There are 10 hidden switches. A switch that is on adds its own fixed numbers to the row, and there is some noise. The rows also spread widely along 10 directions, which tell nothing about the answers.
In the rows, 128 means zero.
Known rows, each followed by its switches (1 for on, 0 for off):
[132 151 126 115 116 122  86 125 155  99 152  86 101  86 148 151  78 147
 173 132 134 158 160 132 112 185 121  83 130 148 105 118 172 179 139 161
 115 129  88 114 145]	1 0 0 0 0 0 1 1 1 0
[154 128 136 138 122 147 104 112 146 116 141  99 133 110 128 144  67 136
 172 148 171 177 131 157 105 139  88  75 158 138 136 104 109 173 143 132
 108 146 104 100 155]	0 1 0 0 1 1 1 1 0 0
[147 136 122 212  85 154 135 111 155 157 157  97 122 115 134 131 119  86
 114 148 179 193  74 155 157 106  90 131 157  79 151 143  93 136 117 171
 133  83 107 106 128]	0 1 0 0 0 0 1 1 1 1
[153 151 116 202 132 151 120 106 132 161 115 127 119 107 125 112  87 122
  99 186 195 167 112 174 124 112  94  66 157 126 111  95 108 136 151 128
 121 121 136 125 175]	0 1 0 0 0 1 0 0 0 0
[139 126 136 175 131 136 137 134 183 154 177  82 121 140  90 138 133 122
 122 131 204 132  77 139  93 119  97 106 131 122 177  44 140 131 155 156
 155  89 163 105 161]	1 1 1 0 0 1 1 1 1 0
[125 110 158 113 130 141 123 127 169 140 119 111 112  65 113 146 107 127
 121 174 198 190 166 168 158 173 117  82 113 152 118 113 111 165 143 136
 140 139 119 120 127]	0 1 1 0 1 1 0 0 1 0
[154 120 106 143 144 150  62 116 135 141 150 127 141 100 103 167  75 157
 173 135 193 130 115 132 121 112 110 103 146 184 141  57 138 136 119 135
 131 121 152 123 136]	0 1 0 0 0 1 1 0 1 0
[141 147 118 145 109 156 123 136 183 109 120  69  83 112 142 112  66 116
 115 175 156 177 129 149 100 132  87  52 133 119 106 100 129 186 179 140
 116 165 125 121 192]	0 1 0 1 1 1 0 1 0 0
[150 132 100 177 146  93 109 107  96 150 141  96 146 101  88 185  84 154
 150 111 179 144 122 114 155 120 101  90 190 168 121 122 144 131  71 145
 131 124 120 104 145]	0 1 0 0 1 1 0 1 0 0
[147 117 150 127 120 108 108 134 149 113 204  74 155  94 117 154 112 157
 210 102 136 143 108 146 113 171 121 123 160 149 159 115 177 157 125 158
 123  87 102 119 108]	0 0 1 0 0 0 1 1 1 0
[141 128 176 161  96 132 161 153 180 157 173  73  98  95 122 138 129  78
 105 155 143 178  83 136 115 170  77 101 120  68 146 126 149 164 171 182
 143  96 111 120 162]	0 1 1 1 0 0 0 1 1 0
[ 89 170  64 185 150 129  99 113 143 136  96  99  47 143 147 126  81 130
 109 143 167 144 144 107  88 153 102  72 182 115  78 132 147 151  98 163
 158 151  98 110 205]	0 1 0 0 1 1 0 1 0 0
[102 162 107 188 117 128 130 140 153 145 154  81  63 140 146 123 107 113
 111 138 139 137 110 126  93 168 106  87 162  98 107 138 177 157 126 189
 141  97  94 129 188]	0 1 1 1 0 1 1 0 0 1
[130 129 114 169 125 118 136 123 155 136 126  68  90 113 109 139  95 117
 101 146 187 166 137 131 139 131  90  64 150 123 116 123 127 161 125 153
 150 146 128 119 177]	0 1 1 0 1 1 0 1 1 0
[154 111 117 166 134 120 135 113 138 158 145  85 184 121  66 176 141 141
 141 101 219 165  85 131 147 100 106 130 148 157 190  76 104 133  98 153
 152  89 136  84 103]	0 0 0 0 0 0 1 1 0 1
[133 131 144 182 143 114 148 119 127 184 124 114 111 108  91 162 115 119
  91 161 179 168 130 155 123 169  98  55 130 132 124 116 135 152 150 165
 147 102 118 119 176]	0 1 1 1 0 0 1 1 1 0
[132 117 149 106 107 152 125 173 221 129 169  80 100  79 116 148 134 117
 143 140 173 155 109 137 143 159 122 153  82 140 158  76 153 155 145 176
 151  96 124 112  98]	0 1 1 0 0 1 0 1 0 1
[100 135 130 172 115 138 128 138 186 129 175  98 130 121 136 108 164 138
 160 132 169 152  90 187 105 176 136 166 171 106 148 123 146 119 111 155
 156  50  96 105 103]	0 1 1 1 0 1 0 1 0 1
[118 112  99 137 109 149 101 142 189 130 152  67 104 109  88 181 112 133
 147 110 202 146  94  94 178  96 109 152 125 164 160  76 142 137  85 176
 166 112 157 116 107]	0 1 1 1 1 0 1 1 1 0
[138 137 123 219 107 130 151 115 162 139 154  80 123 114 121 118 128 107
 105 145 193 172  84 161 158 102 107 112 170  94 137 122 121 121 115 153
 141  81 133 120 138]	1 0 1 0 1 0 0 1 1 0
[121 146 133 170 162 121 102 114 122 152 136 148  90 109 137 150 110 128
 142 141 153 152 128 144  62 207 113  80 155 114 102 114 163 146 131 159
 146 112  88 102 170]	1 1 0 0 1 0 0 1 1 0
[121 161  93 195 147  98 172 115 130 133 133  65 147 141  74 123 131 169
  98 108 203 140 100 143 171 105 140  89 165 176 143  79 158 138 113 138
 131  88 161 120 138]	1 0 0 0 1 0 1 0 0 0
[123 125 142 137 115 133 128 114 167 137 124  66 108 119 115 156 126 105
 118 146 196 182 136 124 116 154  89  66 120 116 138 105 116 169 142 158
 147 144 120 107 170]	1 1 1 1 0 0 1 0 1 0
[140 125 116 188 140 104 135  99 123 159 108  89 139  92  98 141 105 132
  89 163 213 178 156 159 164 113 106  48 165 143 113 130 108 141 114 128
 142 129 134 128 160]	0 0 1 0 0 1 0 0 1 0

New rows, each followed by its switches (1 for on, 0 for off):
[106 155 111 155 147 124 144 137 162 127 148  84  96 139 111 112 109 157
 115 123 169 130 116 143 112 154 127  85 153 148 133  85 166 164 147 147
 139 112 142 120 163]	0 1 0 0 1 1 1 0 1 0
[146 142  98 159 120 133  87 116 158 115 147  87 117  97 131 144  92 139
 147 142 172 148 116 126 128 115 118 105 144 146 116  85 156 143 122 147
 131 118 136 121 138]	1 0 0 0 0 0 0 1 1 0
[176 122 128 161 131 133 126 152 140 155 153  92 125 100  69 178  81 120
 122 132 165 140  73 102 128 100  80  86 118 159 147  47 162 159 152 161
 127 123 164 124 159]	0 1 0 1 1 0 0 1 0 0
[131 128 122 174  94 149 139 145 197 145 153  51  80 111 126 132 124  72
  92 148 181 170  79  94 145 104  80 123 124  73 140 108 133 150 132 185
 166 114 140 133 159]	0 0 1 0 0 0 0 0 1 0
[125 155 143 148 144 129 122 125 159 142 119 136  90  80 139 118 103 140
 109 183 162 167 166 189 106 207 130  60 119 136  91 103 151 157 175 138
 127 114 108 116 162]	1 1 0 0 0 1 0 1 1 0
[146 125  92 210 133 100 138 114 133 152 137  72 151 103  80 139 117 151
  95 145 199 154 119 167 172  79 120  75 169 167 132 105 134 127 105 131
 136  94 162 134 133]	0 0 1 1 0 1 0 1 1 1
[188 136  96 197  98 123 109 155 140 126 189  62 133  86 105 149  62 122
 113 137 142 131  77 111 172  54  96  83 149 147 125  89 178 151 128 157
  95 105 167 159 150]	0 0 0 1 0 1 0 0 1 1
[150 149 121 168 120  98 160 123 132 140 150  65 139  99  92 142  99 155
  98 134 176 156 131 143 194 120 119  67 144 166 134 119 145 158 133 142
 113 114 144 124 143]	0 1 0 0 0 1 1 0 1 0
[169 139 145 214 143 120 125 115 113 158 177 150 169  89 112 126 119 145
 144 151 166 143  83 201 119 139 126 102 167 137 134  87 160 111 149 131
 113  45 137 126 119]	1 0 0 0 0 0 0 1 1 0
[103 151 131 177 130 137 144 101 148 135  97 110  97 121 139 114 112 131
 107 179 187 193 158 200 111 178 121  59 150 125  95 132 116 156 148 141
 132 112  92 116 168]	1 0 1 1 1 0 1 1 0 0
[126 125 116 163 157  77 157 130 111 171 145  78 167 128  51 194 163 151
 113  71 191 143  96  94 144 147 120 115 156 165 173 100 161 143  71 178
 167  79 122  91 121]	0 0 0 1 0 0 1 0 0 1
[113 121  97 132 157 134  82 100 173 131 107  94 122 121 107 143 124 156
 152 147 229 146 155 151  83 145 122  82 141 167 132  55 120 140 122 118
 168 148 145  98 154]	1 1 1 0 0 1 0 1 1 0
[113 135 106 169 147 132 104  98 136 136 121 106 103 148 133 129  96 129
 143 138 176 168 138 151  51 159  95  57 183 116 128 116 108 170 124 143
 143 145  93  94 190]	0 1 0 0 1 1 1 1 1 1
[127 151 155 213 128 126 164 112 133 183 145 114 114 141 121 145 144  93
  85 151 190 181  93 153  95 173  84 101 164  62 143 138 110 124 127 180
 151  78  93  81 182]	1 1 0 1 0 1 1 1 0 0
[150 126 123 169 141 113 124 100 126 152 155  82 174 140  78 169 134 145
 146 103 220 144  95 120 118 118  96 104 171 142 178  77 119 126  96 144
 145 108 139  80 147]	1 1 0 0 0 1 1 0 0 0
[142 116 134 126 146 121 102 117 133 147 127 119 159  80  88 173 115 167
 175 141 180 158 141 167 123 172 123  87 136 191 129  88 144 140 123 129
 139 111 120 118 118]	0 1 1 1 0 0 0 1 0 0
[134 133 133 169 109 159 131 123 182 138 143  70 112 135 132 118 138  82
 117 142 185 180  69 115  94 121  76 127 150  63 159 102 107 151 142 167
 161 115 118 101 162]	0 0 0 0 0 0 0 0 0 0
[195 120 145 137 123 111  92 133 116 121 170  77 166  80 105 168  58 139
 168 140 133 151 121 121  98 128  80  43 156 153 129  91 162 182 154 138
  85 143 127 130 175]	0 0 0 1 0 1 0 0 0 0
[131 136  82 186 112 140  80 123 160 133 147  67  85 123 139 140  78 117
 134 147 169 142 109 104 110  98  82  86 173 109 106 114 146 139 110 158
 145 138 135 133 189]	0 1 1 1 0 1 0 1 1 0
[159 125 189 135 118 126 136 135 133 127 169 104 128  85 135 139  80 113
 145 151 135 188 139 165 103 190  91  61 149 105 137 142 133 193 168 156
  96 121  83 114 162]	0 0 0 0 1 1 1 0 1 0
[149 148 149 148 101 135 135 150 160 104 191  62 103 119 141 123  75 119
 156 124 119 153  95 124 106 155  92  89 160 102 140 127 165 187 154 167
 100 122  97 123 173]	0 1 0 0 1 1 1 0 0 0
[148 125 152 125 119 115  84 114 128 123 150 106 141  70 136 179 107 129
 180 133 145 181 147 137 107 193 108  98 151 121 119 140 145 157 110 157
 131 118  76  98 127]	1 0 0 1 0 0 0 1 1 0
[100 118  78 163 155 121 117 125 161 138 127  87 121 114  86 142 141 156
 121 112 213 138 116 128 150 110 142 124 152 174 142  73 151 134  84 148
 175 103 148 123 110]	0 0 1 0 1 0 0 0 1 1
[147 128 143 170 121 113 121 164 150 153 184 105  79  66 108 188  99 103
 114 129 148 134  94  92 169 148 108 125 114 124 120 106 202 131 113 208
 143  73 127 135 126]	1 0 1 0 1 0 0 1 1 0
[141 170  93 181 115 107 130 130 125 145 121  75  80  92 114 179  68 130
  82 146 156 157 137 100 186 126 108  57 122 155  83 125 173 158 113 186
 117 119 126 136 171]	1 0 0 1 0 0 1 1 0 0
[118 124 135 128 118 100 156 146 177 127 162  40 113 113 102 150 138 135
 131 107 156 163 125 125 131 168 118 100 121 130 158 117 162 184 133 179
 148 106 102 109 130]	0 0 1 0 0 0 1 1 1 1
[153 130 129 128 122 123 102 122 144  91 157 101 163  68 117 144  89 176
 189 135 165 166 153 192 158 156 145  95 148 190 117 103 145 158 123 116
  93 112 108 109  91]	1 1 0 0 1 1 0 1 0 1
[174 132 162 182 111 112 162 150 156 121 203  70 165  99  98 123 112 130
 121 136 161 155  75 168 130 110 102  91 158 121 161  84 158 157 167 135
 101  82 156 122 141]	1 0 0 1 1 1 0 1 1 0
[149 126  94 142 144 138 110 129 175 138 127  85 134 115  77 153 119 150
 124 131 208 137 107 131 111 104 115  84 100 186 157   5 145 158 155 129
 147 132 175 111 135]	1 1 0 0 0 0 0 1 1 1
[124 125 118 117 134 112 107 131 161 126 128  67 130 103  98 188 139 140
 146 108 183 160 132  98 118 161 118 118 122 155 142  84 153 160  95 168
 159 124 107  86 121]	1 0 0 1 0 0 0 1 0 1
[120 169 106 195 145 111 112 106  98 160 120 140  82  95 151 137  74 136
 113 163 131 162 153 156 124 185 121  59 169 125  70 165 161 148 124 168
 124  99  79 132 176]	0 0 0 0 0 0 1 1 1 0
[107 127 105 156 132 176  46 108 150 142 121 153  97 103 162 147 102 126
 181 162 182 155 126 155  93 157 118 137 157 128 109 115 123 119  97 163
 156  97  91 126 128]	0 0 1 1 0 0 1 0 0 0
[127 144 101 180 112 146 118 113 156 115 128 102 107  93 139 123  90 131
 106 163 194 176 143 174 180 110 131  92 147 146 108 122 113 151 116 142
 112 111 126 126 126]	1 0 0 0 1 1 1 0 1 1
[132 127 146 193 151 133 133 113 136 193 124 143 118 107 107 141 135 104
  96 169 208 166 112 164 114 159  98  96 151 106 132 107 112 114 129 156
 163  90 120 112 159]	0 1 1 0 0 1 0 0 0 0
[150 137  98 167 117 139 105  92 138 125 115  73 130 126 123 150  88 118
 129 143 195 177 132 128 114 104  92  57 144 137 129  92 107 167 127 145
 117 153 117 111 167]	1 0 0 0 0 0 1 0 0 1
[167 101 154 152 146 120 105 128 112 166 161 127 160  89  89 203 113 117
 172 106 173 161  89 112 105 153  87 128 160 127 164  98 135 131  96 169
 151  96  99  86 124]	0 0 0 0 1 0 0 1 0 0
[137 103 150 174 143 126 108 141 136 158 196 149 148  85 105 162 115 146
 174 120 179 133  92 165 138 147 130 153 161 154 161  94 153 108 100 166
 148  44 128 119  93]	0 0 1 0 1 1 1 1 1 0
[111 154 129 192 127 134 132 147 144 150 146 119  61 105 143 128  83 114
  97 164 144 146 121 146 129 160 112  81 151 116  92 135 171 151 135 184
 129  86 107 153 178]	0 0 1 1 1 1 1 0 0 0
[126 125 176  94 102 150 114 144 202 100 166  74 129  94 146 135 148 114
 166 140 170 187 120 146  88 201 113 142 129  92 156 111 129 166 142 158
 146 111  86  85 120]	1 0 0 1 0 1 0 0 0 0
[149 107 141 138 127 150 112 143 165 155 150 127 122  67  93 175 118 123
 138 137 194 167  94 134 168 135 113 151 111 152 154  77 129 132 121 161
 153  93 139 107  88]	0 1 0 0 1 0 0 1 1 0
[144  82 129 140 144 133  95 138 160 142 168 101 168 106  78 170 137 140
 183 110 190 139  87 141  81 125 106 129 149 163 183  47 147 147 117 144
 160 101 143 106 107]	0 0 1 1 1 0 0 1 1 1
[125 152  93 156  90 168  86 138 180 110 138  82  73  80 158 123  75 123
 139 168 152 155 120 135 169 125 121 117 128 139  81 123 160 142 128 156
 124 116 121 154 129]	0 1 1 1 0 0 0 0 0 0
[133 130 111 133 151 116  69 133 137 135 154 111 118 109 112 182  94 162
 169 118 167 120 133 108  73 165 116  91 144 166 129  67 178 149 110 166
 144 118 125 106 159]	1 0 0 1 0 1 1 1 1 0
[143 115 135 187 120 142 104  97 132 158 146  92 115 141 142 140 103  82
 140 147 171 178 102 123  63 137  56  76 176  63 145 133 103 157 131 167
 146 131  95 113 199]	0 0 1 0 0 0 1 0 1 0
[ 99 135  77 126 136 126 100 117 176 137 124  62  99 133  90 189 138 150
 134  91 221 138 118  66 150 127 118 144 121 165 153  69 143 133  69 176
 187 127 145  81 123]	1 1 0 0 0 0 1 1 1 0
[124 105 111 134 156 148  69 126 145 159  91 160 102  60 108 190  93 134
 120 165 207 171 165 141 136 148 122 105 119 175 106  89 117 144  97 157
 160 127 124 110 118]	0 0 0 1 1 1 0 1 1 1
[152 111 154 159 125 160 106 123 160 154 139 130 138  73 123 139 112 109
 130 178 206 180 118 180 138 135 107 113 134 128 131  99 101 127 135 145
 140  97 125 124 122]	0 0 1 0 0 1 0 0 0 0
[169 112 177 180 131 126 149 149 140 163 204 130 149  85  88 146  99 132
 143 141 163 141  85 187 138 146 112 103 141 145 163  83 158 135 161 152
 116  61 141 127 125]	0 1 1 0 1 1 1 1 1 0
[139 146 118 201 132 126 122 114 124 186 127 113  82 114 120 177 105  81
  73 148 187 165 103  85 137 128  78  86 138  85 118 120 134 133 106 195
 156 106 117 115 186]	1 0 0 0 0 0 1 0 1 0
[130 124  96 157 101 156  52  95 148 109 157  90 138 124 152 159 112 129
 201 114 179 160 104 119  98 123 102 136 179 116 144 117 116 139  80 151
 133 119  98  96 119]	1 1 0 1 0 0 1 0 1 1
[161 146 117 183 127 110 133 101 122 141 155  66 152 148 102 148 101 136
 147 115 170 151  93 122  89 126  82  62 170 124 150  93 139 155 139 146
 117 123 122  96 181]	1 1 0 0 0 0 1 1 0 0
[ 68 150  90 148 128 141 117 146 192 108 120  84  60 110 150 103 132 140
 112 145 163 152 145 153 127 170 155 114 140 140  95 117 173 164 119 159
 162 102 115 141 126]	0 0 1 1 1 0 0 0 1 1
[157 127 125 117 124 101 151 111 148 123 127  22 158 126  71 165 100 156
 134 112 195 178 141 118 141 124  84  48 139 167 161  91 107 191 138 128
 121 172 135  88 170]	0 1 0 0 0 1 1 1 0 0
[139 117 138 171 126 173  78 105 154 125 135 144 134  97 165 132 110 102
 165 165 197 188 125 182  88 147 104 124 168  96 129 115  86 136 114 142
 132 114  83  94 128]	1 0 0 0 1 1 0 0 0 1
[122 156 116 138 104 162  82 144 188  97 146 121  65  58 169 126  67 137
 144 173 147 158 149 163 162 161 141 118 120 148  79 110 165 148 139 152
 115 113 114 134 119]	1 1 0 0 1 1 0 1 1 0
[150 131 112 148 122 106 118 115 143 140 130  57 125 102  92 191  93 131
 107 124 204 168 139  90 165 109  93  73 132 148 134 105 127 157  96 169
 140 139 137  97 160]	1 0 0 0 0 1 1 1 1 0
[172 130 115 208 104 126 129 106 126 161 151  86 139  98 107 155  98 104
 113 145 180 179  83 131 169  91  79  98 166 104 132 129 109 128 118 151
 133 108 130 116 146]	0 1 0 0 0 0 0 1 1 0
